The rows are grouped in 5 different ways at once. Each group adds its own fixed numbers to the row, and there is some noise. The rows also spread widely along 16 directions, which tell nothing about the answers.
Known rows, each followed by its group in each grouping:
0 5 2 -44 -14 -7 -9 15 4 35 -33 -19 22 5 -19 -22 20 -1 7 -19 -5 31 -37 20 -7 -13 -3 -23 22 33 | sanof D (1) (3) dos
3 27 -13 -48 -7 -5 34 14 4 20 17 12 21 20 -22 7 17 -25 16 -5 -5 10 -1 -23 -5 -1 18 -6 -7 -22 | sanof T (0) (0) fefa
-7 4 -17 0 -14 -18 -30 10 20 -41 -11 -29 -18 -5 15 10 2 15 -8 25 6 -15 -19 4 -38 7 -33 39 6 -5 | Ful N (1) (1) Gobu
-21 1 1 11 -5 1 13 -13 -14 -11 -15 -1 13 -19 -11 -30 23 -10 -28 -3 -24 1 10 -29 -6 11 -9 41 2 -15 | Vadop D (2) (0) fefa
-14 10 5 -11 3 16 -36 -48 14 0 18 66 -23 29 -3 37 26 15 2 -1 45 -15 -4 3 35 -5 34 12 -23 12 | Ful U (3) (3) Luv
-4 2 -28 39 4 -21 -16 9 1 -4 -4 -19 -7 -20 -6 11 -27 -8 -32 18 12 -29 15 0 -7 17 -33 15 -14 -38 | Vadop T (0) (2) Luv
27 12 4 12 4 9 -43 -15 -25 34 7 -4 6 3 -2 -47 13 5 -6 -25 10 14 -38 18 1 -6 12 0 17 33 | sanof N (3) (2) dos
-6 -4 -6 4 -23 3 -12 11 -11 -6 11 39 -15 -7 -37 -3 -17 -13 -11 3 -23 -9 -20 -21 4 -7 -29 10 -4 3 | Ful U (2) (1) Gobu
-17 -17 -1 -36 -9 -4 35 44 -6 -7 13 6 6 -10 -35 4 -29 -21 24 14 -28 -2 -1 -26 25 -3 -28 -25 6 10 | Ful U (0) (3) Gurum
6 19 20 -27 -13 -10 24 -36 4 -3 7 18 9 -2 -13 -22 7 -1 -16 -17 -4 -15 13 -20 -15 46 23 22 4 -12 | sanof D (1) (0) Gurum
-9 1 -61 -10 -18 -6 3 43 -15 10 23 -3 -11 -5 1 -5 31 8 -2 48 -21 -9 -19 -28 -29 -31 16 9 11 -29 | Ful T (3) (2) Luv
-8 23 11 4 18 0 -13 16 -10 3 24 -2 -19 -27 -9 8 -12 34 -14 8 12 4 9 4 -4 -6 -31 22 -10 46 | Ful D (1) (3) dos
2 -30 -5 -2 -8 23 -17 43 -13 51 -9 -3 -5 -25 -12 19 -16 -31 4 -1 -29 -21 8 13 9 -41 0 -48 -24 -3 | sanof T (3) (0) fefa
7 -16 29 3 22 21 -8 26 -26 -7 10 -7 10 2 -4 -13 -4 10 -5 -5 10 7 9 -9 -16 -2 -20 27 -13 49 | sanof D (1) (1) Luv
-21 -7 11 -26 4 -10 -24 -10 15 -16 -5 -17 -2 -37 3 -16 26 -5 34 18 -30 -46 6 -8 19 -2 -5 15 29 -3 | sanof U (1) (2) Gurum
13 -2 -9 24 -25 15 -5 -35 -17 -14 25 23 -19 -5 -2 -54 -5 -21 -18 8 -45 5 -7 -18 -10 -21 14 28 -7 -16 | Ful N (2) (3) Luv
-11 2 -35 -6 0 -4 -16 8 -11 15 9 -10 12 8 -1 -2 53 8 -10 27 -4 -15 -1 -8 -33 -21 19 30 8 -12 | Ful T (3) (1) Luv
21 13 21 31 36 25 12 -1 -19 11 26 0 8 -3 10 0 -30 -19 6 -12 28 -8 24 -8 39 7 14 -5 -40 -2 | Ful D (1) (3) Luv
-4 2 1 4 -13 -35 17 37 -18 -9 -4 -44 6 -41 -4 -23 -23 -5 -17 11 -45 -15 25 -12 -50 18 -48 18 -2 -2 | Ful T (0) (0) dos
5 -16 -12 1 8 50 4 0 9 -2 0 18 -45 -28 -16 7 -32 -2 -22 1 24 29 -32 -13 38 -5 0 19 -17 3 | Ful T (1) (3) Luv
6 10 4 -13 -1 -10 16 -17 9 -11 24 -1 6 4 -7 -10 -15 -22 10 8 -6 -9 11 -11 3 14 6 12 -5 -12 | Ful T (0) (1) Gobu
4 -2 38 -7 41 -3 -19 -21 31 -20 -5 -61 19 -3 35 23 -15 0 11 1 16 -10 52 48 -19 -1 -16 20 -34 26 | sanof D (1) (1) dos
-1 -17 7 6 -1 0 -1 17 -22 18 -40 -23 28 11 4 -6 23 9 -33 -20 12 0 18 16 -36 27 2 7 -9 16 | Ful N (0) (3) dos
-16 5 -24 13 25 11 -7 3 -21 10 40 22 19 19 -41 -16 14 -6 -8 25 -5 0 0 -17 24 -38 -9 26 17 15 | sanof T (2) (0) Gobu
-12 -12 9 -11 -30 -25 0 4 5 -7 -29 -4 -11 -13 17 -4 -21 -9 2 -2 -6 -7 -14 1 5 26 -8 -26 1 2 | Vadop T (3) (0) Gobu
-17 10 -35 13 6 -35 15 -37 0 -12 27 9 39 46 -28 -8 -6 -10 -20 29 16 -2 16 -5 14 7 9 21 14 -15 | Ful T (1) (1) Luv
1 -12 11 -22 11 9 7 9 4 -6 -4 -18 17 5 -4 -8 -8 -20 10 -2 -3 6 1 -3 1 1 -7 3 -5 4 | sanof D (0) (1) dos
-25 4 -3 -22 -22 -18 21 10 -2 11 -20 23 8 -14 -16 20 11 -7 -14 -1 -13 -14 20 -14 -12 23 0 0 -20 -15 | Ful T (2) (1) Luv
-1 23 -5 31 9 -5 3 -25 -20 -23 39 31 -12 5 5 -8 -10 11 -31 10 22 -17 20 -26 8 30 6 37 -13 -15 | sanof N (0) (1) fefa
17 -10 -33 -8 1 31 -3 -7 12 4 38 0 -34 3 3 7 -10 -16 -7 29 -4 10 -8 -1 -5 -33 21 10 -14 -20 | Vadop T (0) (1) fefa
-4 -36 -13 -37 -17 35 22 3 10 -3 -1 13 -24 -10 -17 -1 -15 -18 1 14 -29 35 -14 -3 13 -41 20 -9 -8 17 | Ful U (1) (1) Luv
-5 -36 -14 11 16 21 7 24 -10 9 6 -6 -3 0 -5 30 -12 5 -36 24 6 -29 39 3 -17 1 0 8 -17 0 | Vadop T (1) (0) Gurum
-1 24 -9 -15 -20 -5 23 15 -7 6 10 23 2 -5 2 13 14 -18 1 4 -25 -16 15 -29 -26 -1 14 3 -38 -41 | Ful D (2) (1) Luv
4 19 12 6 -10 -7 -24 -24 -6 20 -5 10 15 -16 -25 -35 15 -22 5 -25 -29 -11 -10 0 3 -3 -16 12 -1 -1 | Ful T (2) (2) Gurum
-15 -23 -32 20 4 -12 0 34 -17 11 6 -12 17 0 -18 12 -14 -22 -9 33 -15 -32 27 -5 1 -18 -14 -11 -9 -23 | Ful T (0) (1) Luv
14 27 12 -19 -28 -13 2 34 -7 -3 27 -3 -25 -39 -3 -9 -12 -2 12 1 -42 -11 1 -21 -46 0 -28 7 -21 -3 | Ful D (0) (2) fefa
-2 -8 8 29 1 -20 -37 -7 -16 16 -8 14 2 17 6 6 -8 12 -13 -3 39 -27 11 24 15 28 -3 -18 -7 21 | Ful T (0) (3) Luv
10 -12 2 -16 -15 15 -14 18 -3 -10 -11 -1 -17 -7 18 -5 21 -7 8 2 -1 -18 -18 -21 -24 13 12 14 -12 -20 | Ful D (0) (1) Luv
-3 -5 -52 22 10 5 -4 44 5 -8 -11 -28 -2 20 13 31 -13 -4 -15 28 35 11 -18 6 1 -21 -13 -11 -21 -29 | Ful D (0) (1) Gobu

New rows, each followed by its group in each grouping:
8 -14 14 -8 -11 8 -28 -9 10 -15 14 21 -6 29 6 2 -9 -21 21 6 6 -32 -9 -8 6 12 5 4 -6 -9 | sanof T (1) (3) fefa
-5 11 16 9 -8 -5 -5 -9 -10 12 -32 6 25 13 -10 -10 13 2 -19 -33 24 12 -7 3 6 24 -3 4 -9 15 | Ful D (1) (3) fefa
9 -19 5 33 16 26 -63 -10 -12 21 -22 -9 -1 0 -12 -9 14 1 -26 -17 19 -9 -13 25 -2 -19 -22 14 -6 22 | Vadop D (0) (1) Gurum
-15 -39 -18 -6 9 9 11 57 -8 21 -11 -16 6 -12 0 43 -23 -17 -1 20 7 -32 15 -3 15 6 -7 -37 -16 -17 | Vadop T (3) (1) Gurum
14 39 2 3 -9 -21 -20 6 -9 28 25 13 -1 20 10 5 -1 -5 17 0 4 -15 -2 6 -7 -16 5 -24 -17 7 | Vadop T (1) (3) Gobu
-7 -4 -5 11 1 1 -12 9 5 17 -32 -24 18 -16 -14 11 -5 -27 -12 -9 1 -17 -1 2 9 1 -17 -3 -11 -28 | Vadop D (1) (1) fefa
-27 -31 -27 18 -11 7 20 33 -17 2 -4 18 -1 -1 2 10 -32 -27 -9 28 -28 -16 17 -9 32 -22 1 -39 -20 -28 | sanof N (2) (3) dos
-9 -21 -27 5 0 -9 12 -1 3 17 -5 -8 30 30 -23 16 -22 -14 -23 16 10 9 19 26 10 -19 11 -27 -9 0 | Ful D (1) (1) Luv
-11 35 -9 2 1 -36 -1 -8 -4 -1 23 -9 -7 -21 4 -1 0 25 -17 14 14 -11 6 -7 -5 27 -9 14 11 -1 | Vadop D (3) (0) fefa
11 -29 -15 -12 -13 34 -6 -7 14 -14 4 14 -3 31 -7 7 13 -30 -8 6 -17 -11 -6 -10 -33 -12 10 29 -23 -33 | Ful T (2) (0) Gurum
-5 28 18 -11 -9 -18 11 -34 10 -30 16 14 5 4 4 -11 -11 -13 8 0 -7 -12 13 -15 7 17 4 19 -9 -7 | sanof N (1) (1) Gobu
-6 28 -8 32 15 -22 -23 -28 -5 -13 22 -5 28 35 27 -14 8 -18 30 16 17 -18 -2 0 39 -18 15 -7 -6 -17 | Ful D (3) (1) Gobu
-25 10 9 -5 -13 -38 10 14 -17 -11 -9 3 41 29 1 -17 -1 -17 24 -4 -7 5 -7 -14 23 4 -14 -30 5 11 | sanof D (3) (0) fefa
4 -36 6 -1 -4 39 4 21 -12 -16 2 17 -11 10 -1 18 -7 -7 -20 -4 15 -11 -5 -23 -11 24 6 22 -22 -6 | Ful N (3) (0) fefa
-10 -9 2 -1 -6 -12 -23 -10 -9 -1 -7 -3 17 16 0 -40 16 -4 9 5 1 -1 -25 0 16 0 0 3 30 21 | sanof T (3) (3) Gobu
16 7 6 -23 -11 29 -38 17 -2 23 4 36 -14 17 -22 15 17 0 4 -18 19 -5 -36 -4 -10 -13 1 5 -11 16 | sanof N (1) (3) Luv
32 13 -5 9 -18 -15 -31 -12 0 16 -9 -21 11 7 3 -34 -16 -28 6 -14 -5 -5 -32 13 -10 0 -1 -16 2 -18 | sanof D (1) (1) Luv
20 29 4 14 7 -9 9 -13 -12 -15 42 16 -33 -7 28 12 -20 37 -30 10 40 -12 24 -11 -27 51 14 36 -30 7 | Ful T (1) (1) Luv
19 18 -31 -20 -30 -12 8 27 2 8 8 9 -4 35 1 12 0 -4 -2 6 11 14 -23 -6 -39 -2 10 -18 -21 -23 | Ful D (0) (3) Luv
6 3 3 2 -3 5 -13 1 -6 11 7 3 -11 -16 -23 -14 -26 -12 -4 -7 -3 18 -29 -3 19 -7 -26 1 4 24 | Vadop T (1) (1) fefa
-24 6 -41 -28 -7 -20 56 43 -26 16 8 14 -5 -20 -24 1 -9 29 -22 21 7 31 -18 -22 27 26 0 -27 26 20 | Ful U (2) (1) Gurum
-23 11 -3 22 -14 -27 31 -22 -8 -46 20 31 -3 5 13 -11 -23 -4 -16 25 -1 -24 26 -41 15 34 8 17 -13 -34 | Vadop D (1) (2) Luv
-11 23 -36 4 14 -12 29 27 -15 32 10 -6 10 -5 3 13 -17 -3 -1 17 5 17 13 7 35 -30 10 -45 -16 0 | sanof T (1) (1) Gurum
3 -10 27 -18 -2 -13 -15 25 5 -20 6 -32 -5 -27 14 -16 -23 -20 42 11 -33 -10 -3 2 -9 -6 -41 -8 -3 20 | Vadop D (2) (2) Luv
3 -15 11 7 -5 14 1 17 -18 -38 -6 5 4 12 -8 -24 1 -15 -14 -8 3 -4 -18 -47 -25 26 -28 47 -7 -11 | Vadop D (0) (0) Luv
-15 56 -16 -33 16 -32 9 -65 42 1 19 -23 15 -19 -1 -20 21 -22 35 14 -21 6 18 12 34 -30 17 7 8 -27 | sanof T (0) (2) Gurum
2 11 -32 22 -10 -8 11 12 -19 14 1 11 27 29 -23 -17 -27 -36 -10 -9 18 21 -48 -24 39 3 -6 -28 3 -31 | Vadop D (3) (1) fefa
-2 36 -14 -33 -17 -22 -7 6 -1 36 36 14 -4 -12 -20 10 18 3 5 10 -25 -14 8 -2 -26 -23 7 -4 -3 -2 | sanof T (3) (0) fefa
-12 -30 -38 -11 3 23 33 31 -3 -24 18 5 -5 3 -21 -2 -23 -18 -13 39 -5 8 -13 -40 10 -10 -2 22 4 -22 | sanof T (1) (1) Luv
-1 -11 -13 11 9 9 9 22 -15 14 -4 -13 3 -16 7 -4 -1 0 -9 10 7 -18 5 -5 16 19 7 -11 -1 -18 | Ful D (2) (3) Gurum
-5 -54 14 -15 9 13 6 -6 11 -39 -28 -19 26 35 14 -5 1 -4 -8 5 34 -18 1 -4 0 54 12 20 13 -2 | sanof D (1) (1) Gurum
-17 3 11 -19 -16 -15 35 4 0 -45 22 27 -3 6 -3 3 -25 -11 9 12 -4 -9 2 -46 5 31 -8 14 -15 -14 | Ful D (3) (0) Luv
4 0 -10 -15 8 13 5 21 -9 22 10 6 -2 -18 -9 -1 -3 -15 9 7 0 -7 -9 -14 21 -2 11 -15 -5 -14 | sanof D (2) (1) Luv
1 13 -9 33 -17 -40 -33 15 -14 -11 -53 -19 47 48 11 -5 -5 -23 6 -35 31 16 -45 8 0 12 -40 -19 -19 -3 | Ful U (3) (1) Luv
-9 -11 40 15 4 -4 -16 -41 -6 2 -9 -2 25 12 -10 -14 -8 -7 -19 -27 -6 17 29 30 1 -11 -16 5 -19 52 | Vadop D (3) (0) fefa
-25 6 -24 -4 16 4 20 7 8 -12 -17 -16 3 -18 13 15 -7 -9 -4 10 4 22 1 -6 33 -19 -2 0 -22 -14 | sanof U (3) (1) dos
4 -26 0 -5 -4 34 -5 1 -3 3 -8 13 5 2 -5 1 2 -39 5 -10 -8 -15 -11 -20 22 -7 20 0 -19 -29 | sanof U (3) (1) fefa
-14 -18 -3 -24 -29 -17 -18 -10 19 -13 -22 -4 1 12 -1 4 0 -6 4 6 -13 9 -17 26 -12 -1 -13 -9 8 16 | Ful N (2) (1) fefa
-21 -4 11 -23 7 -4 45 2 -5 -35 17 16 26 47 2 11 -3 14 -9 11 18 28 23 -14 -11 16 7 20 -18 35 | Ful D (1) (1) dos
16 10 -10 -60 -7 17 12 -33 25 -15 36 11 -23 -11 -16 -24 10 -9 10 12 -19 26 -27 -17 -11 -4 21 39 15 -1 | sanof U (2) (1) Luv
7 14 28 -45 -6 3 -19 -33 40 -7 -20 11 4 14 -22 22 -11 -17 16 -36 33 8 -39 12 13 36 -11 11 -5 9 | Ful N (1) (1) dos
12 12 -13 -7 -14 -20 -31 3 9 -18 -2 -36 -7 -1 30 -15 -5 -10 20 11 -12 1 -26 12 -27 -17 -15 2 -3 -8 | sanof N (3) (1) Luv
-25 -24 -25 -4 27 8 11 -15 22 -21 3 -20 21 12 -36 22 -17 -8 -21 28 17 16 17 15 21 -19 -14 29 5 9 | Ful N (1) (1) Luv
6 24 41 -21 3 4 -5 10 -8 19 17 10 7 -17 -10 0 9 -8 15 -22 -25 -4 27 -2 -24 -6 -21 15 -32 30 | sanof T (2) (3) fefa
13 -10 -14 14 11 -2 -7 -7 -8 11 24 -8 3 21 0 -8 -30 -7 -8 15 12 5 2 21 16 -13 3 -28 -2 12 | Vadop D (0) (1) Gurum
4 -9 -1 3 14 -9 3 -3 2 30 -5 -35 54 8 -16 -8 -4 -43 10 -1 -24 -31 40 19 4 -17 5 -16 -7 -22 | sanof T (1) (2) Gurum
-9 18 -22 -6 3 -5 -14 46 -15 13 27 20 4 23 -13 25 15 13 -4 20 3 -10 5 -9 -29 -30 -14 0 -20 3 | sanof D (0) (2) dos
-17 -12 -14 -54 -23 -4 17 43 1 19 -36 -10 10 -1 -4 7 12 -16 25 -4 -26 40 -24 5 4 -42 1 -50 -5 23 | sanof U (3) (0) Luv
2 -6 19 5 4 13 4 16 -25 15 20 22 5 -2 -42 0 -22 6 -36 -13 -5 8 22 -7 -17 -1 -27 22 -15 46 | sanof T (1) (0) fefa
-2 -16 17 -32 -13 17 -7 5 -1 11 35 50 -19 -6 -42 10 -10 -8 10 10 -7 -36 -8 -24 12 12 6 7 10 16 | Ful T (1) (1) Gobu
-4 -12 21 -52 0 -5 14 -30 24 -32 6 10 -5 33 25 9 9 4 21 6 30 2 -1 -2 1 45 24 7 3 15 | Vadop T (0) (1) Gurum
10 -41 14 -28 3 20 -7 -36 21 -22 8 -3 15 30 -17 -10 -17 -27 2 -3 -2 13 -1 14 -3 -7 7 20 -4 19 | sanof U (3) (1) Luv
0 -5 24 12 -3 17 -53 7 -3 19 -21 21 -12 -20 -19 26 -1 -2 -19 -31 17 -28 -7 4 -6 12 -31 16 -27 10 | sanof T (3) (0) fefa
-12 2 -22 3 -1 -14 37 -33 1 -30 14 -4 0 -2 3 -38 -25 -19 -8 24 -2 21 -5 -25 38 13 15 4 14 -25 | Vadop D (0) (1) Luv
-6 -42 31 -46 8 45 -19 17 1 5 -23 6 5 4 11 4 42 -9 41 -9 1 -22 -7 -2 17 -6 29 -8 5 26 | sanof N (1) (2) Gurum
-15 -22 -3 -15 3 10 -2 12 14 -24 33 -7 -1 -2 -29 14 -14 -18 -2 30 -22 -20 11 -20 -22 -14 -35 44 -3 -7 | Vadop T (3) (3) fefa
-13 8 6 -28 5 21 7 -25 11 24 6 43 -22 -27 -25 26 -6 -6 -9 -7 20 -15 -6 -14 52 24 26 -4 0 -9 | Vadop N (1) (1) dos
33 9 -15 -2 8 27 -28 -13 4 25 28 -25 -36 -28 15 -23 7 18 -5 12 -4 11 -16 27 -15 -35 25 7 1 16 | Ful D (1) (2) Gurum
32 66 19 0 -13 -23 9 31 -32 34 33 38 -13 -27 -25 14 -29 5 -20 -38 16 -23 -3 -36 -31 66 -27 7 -36 -11 | Ful T (0) (1) dos
-13 26 -2 -38 -32 -22 9 -24 18 29 6 25 -11 -6 -7 19 4 -4 1 -2 -20 7 7 12 1 -18 24 -37 -16 -2 | Vadop D (3) (0) fefa
3 2 -7 6 22 2 -13 32 -14 -5 32 -20 -6 2 18 5 -8 10 22 29 7 -13 0 1 8 -21 -10 -10 -4 22 | Ful D (1) (1) Gurum
3 1 -5 -5 19 25 -7 13 0 1 53 10 -17 12 -14 9 -35 -13 23 17 -5 28 -13 3 24 -63 -24 -10 -22 41 | Vadop T (3) (3) Gurum
-19 16 -4 23 -33 -55 0 -7 -7 -9 -13 13 19 18 1 -3 -29 6 -15 -5 -1 2 5 13 1 13 -25 -32 -15 7 | Ful D (3) (2) Gurum
-13 29 4 -35 3 -56 59 -22 22 -2 8 -40 -1 -56 13 -1 -37 29 -19 17 -6 8 60 25 -7 49 3 -7 4 16 | sanof T (1) (2) Gurum
-27 -39 -22 -7 -15 18 12 5 7 -4 -20 24 3 15 -22 7 -12 -24 -17 18 -13 5 -2 -8 25 -26 9 -11 -5 -9 | sanof T (1) (1) Gobu
-20 -16 4 5 10 -15 8 6 -27 26 -31 20 31 -13 -19 -2 0 -10 -11 -14 30 -33 4 -15 63 65 11 -27 20 -10 | sanof U (2) (1) Luv
16 21 -47 -9 4 -6 22 23 -16 21 12 -11 20 23 -8 -13 9 -18 9 4 28 17 -43 -23 28 17 25 -18 20 -34 | Ful U (0) (1) fefa
20 -15 3 -21 2 2 11 9 4 -14 1 -32 26 22 20 -34 -19 -44 43 1 -2 14 -32 -5 24 14 9 -23 12 -14 | sanof D (2) (1) fefa
-4 -25 7 26 7 33 -11 8 -33 21 2 48 19 28 -25 4 10 -17 -15 -7 24 -40 4 -25 34 10 27 -4 -11 -7 | Ful D (1) (1) Gobu
-25 -18 -8 11 3 -16 34 5 4 -26 -5 -34 10 -17 20 2 -29 -1 -13 24 -24 13 48 14 -5 -17 -14 -1 -29 9 | Ful T (3) (2) Gurum
2 0 -31 -12 1 -18 -13 -6 7 16 -12 -20 38 59 24 -1 41 -11 18 15 23 7 -12 26 -6 -11 36 -27 7 -14 | Vadop D (2) (2) Luv
24 9 -5 27 -12 -17 -64 -11 7 -6 -28 -45 10 23 53 -18 29 0 7 -3 10 -20 -12 35 -43 -6 4 5 -11 -17 | sanof D (1) (2) fefa
16 8 2 21 6 -3 -18 -13 -2 12 -11 -39 43 -2 -22 -36 6 -47 9 -15 -26 -24 1 1 3 -13 -14 17 7 -26 | Ful U (1) (3) Gobu
0 -9 -22 31 -4 27 -53 8 -9 -4 -6 16 -31 -3 1 -14 -10 -9 0 12 0 10 -49 -2 29 -57 -17 -4 -10 6 | sanof D (1) (1) Luv
-15 9 -20 8 -17 -7 2 -3 21 -31 20 22 -15 27 -1 31 -43 -11 0 14 1 35 -6 8 7 -39 -24 -6 -47 4 | Ful T (3) (2) fefa
-37 -2 -10 -9 5 8 -2 39 -19 25 -7 41 42 29 -50 30 37 -15 -1 1 -1 -40 15 -33 12 -19 -13 4 -8 -10 | sanof T (1) (3) Gurum
4 -35 -35 15 -14 -5 -20 39 -8 19 -28 -36 23 25 -4 -12 -14 -28 8 11 -6 13 -34 23 9 -29 -11 -42 13 1 | Ful T (1) (2) fefa
-4 -4 -8 -10 -13 -24 7 -22 19 -3 2 7 32 35 -44 26 -18 -16 -35 2 7 -12 29 12 -40 18 -13 26 -18 -10 | Ful T (1) (1) Luv
-34 -11 -30 4 20 -4 22 25 -9 6 -3 -29 6 -29 26 16 19 12 -13 44 -7 -16 46 2 11 -11 19 -6 -5 -18 | sanof D (2) (1) fefa
6 1 -22 17 12 8 3 5 -11 -19 31 -6 -19 12 18 -2 -12 8 -13 28 15 7 6 -7 -9 -11 1 18 -14 0 | Vadop N (0) (3) Luv
-5 5 6 -23 -8 -7 9 -35 23 -39 36 25 -17 22 8 -3 -23 1 15 14 12 9 -16 -11 16 12 7 7 -2 5 | Vadop D (3) (2) Gurum
-3 -14 23 -28 30 33 -35 -16 14 19 -5 -7 -5 -11 14 20 44 12 13 -2 12 -25 24 32 3 -11 20 13 -7 26 | sanof N (2) (3) Gurum
9 0 -21 -5 3 17 12 35 -19 -1 -4 15 15 37 -13 2 -1 -21 10 -10 39 20 -48 -32 25 14 4 -8 -5 -12 | Ful N (0) (1) Luv
-24 5 -43 15 14 20 -12 19 -17 11 -5 -4 -19 -36 4 -25 45 15 -19 32 -4 -2 -19 -23 19 -25 7 31 21 -15 | sanof T (2) (3) Gobu
11 0 7 -55 -27 15 3 25 12 22 -15 10 3 -3 -27 5 2 -27 24 -24 -20 15 -42 -4 -8 -7 -9 -25 -9 2 | Ful D (2) (1) Gurum
-4 20 -4 -10 7 -12 -15 -17 18 8 -5 -11 -2 -22 -1 11 5 -4 3 -1 6 -16 1 12 6 15 -11 9 -7 -12 | Ful T (2) (1) Gurum
1 -19 -3 37 18 11 -18 -28 -15 -26 17 6 -26 -15 9 -20 -18 25 -44 14 22 -1 9 4 15 28 -7 38 8 22 | sanof U (2) (0) fefa
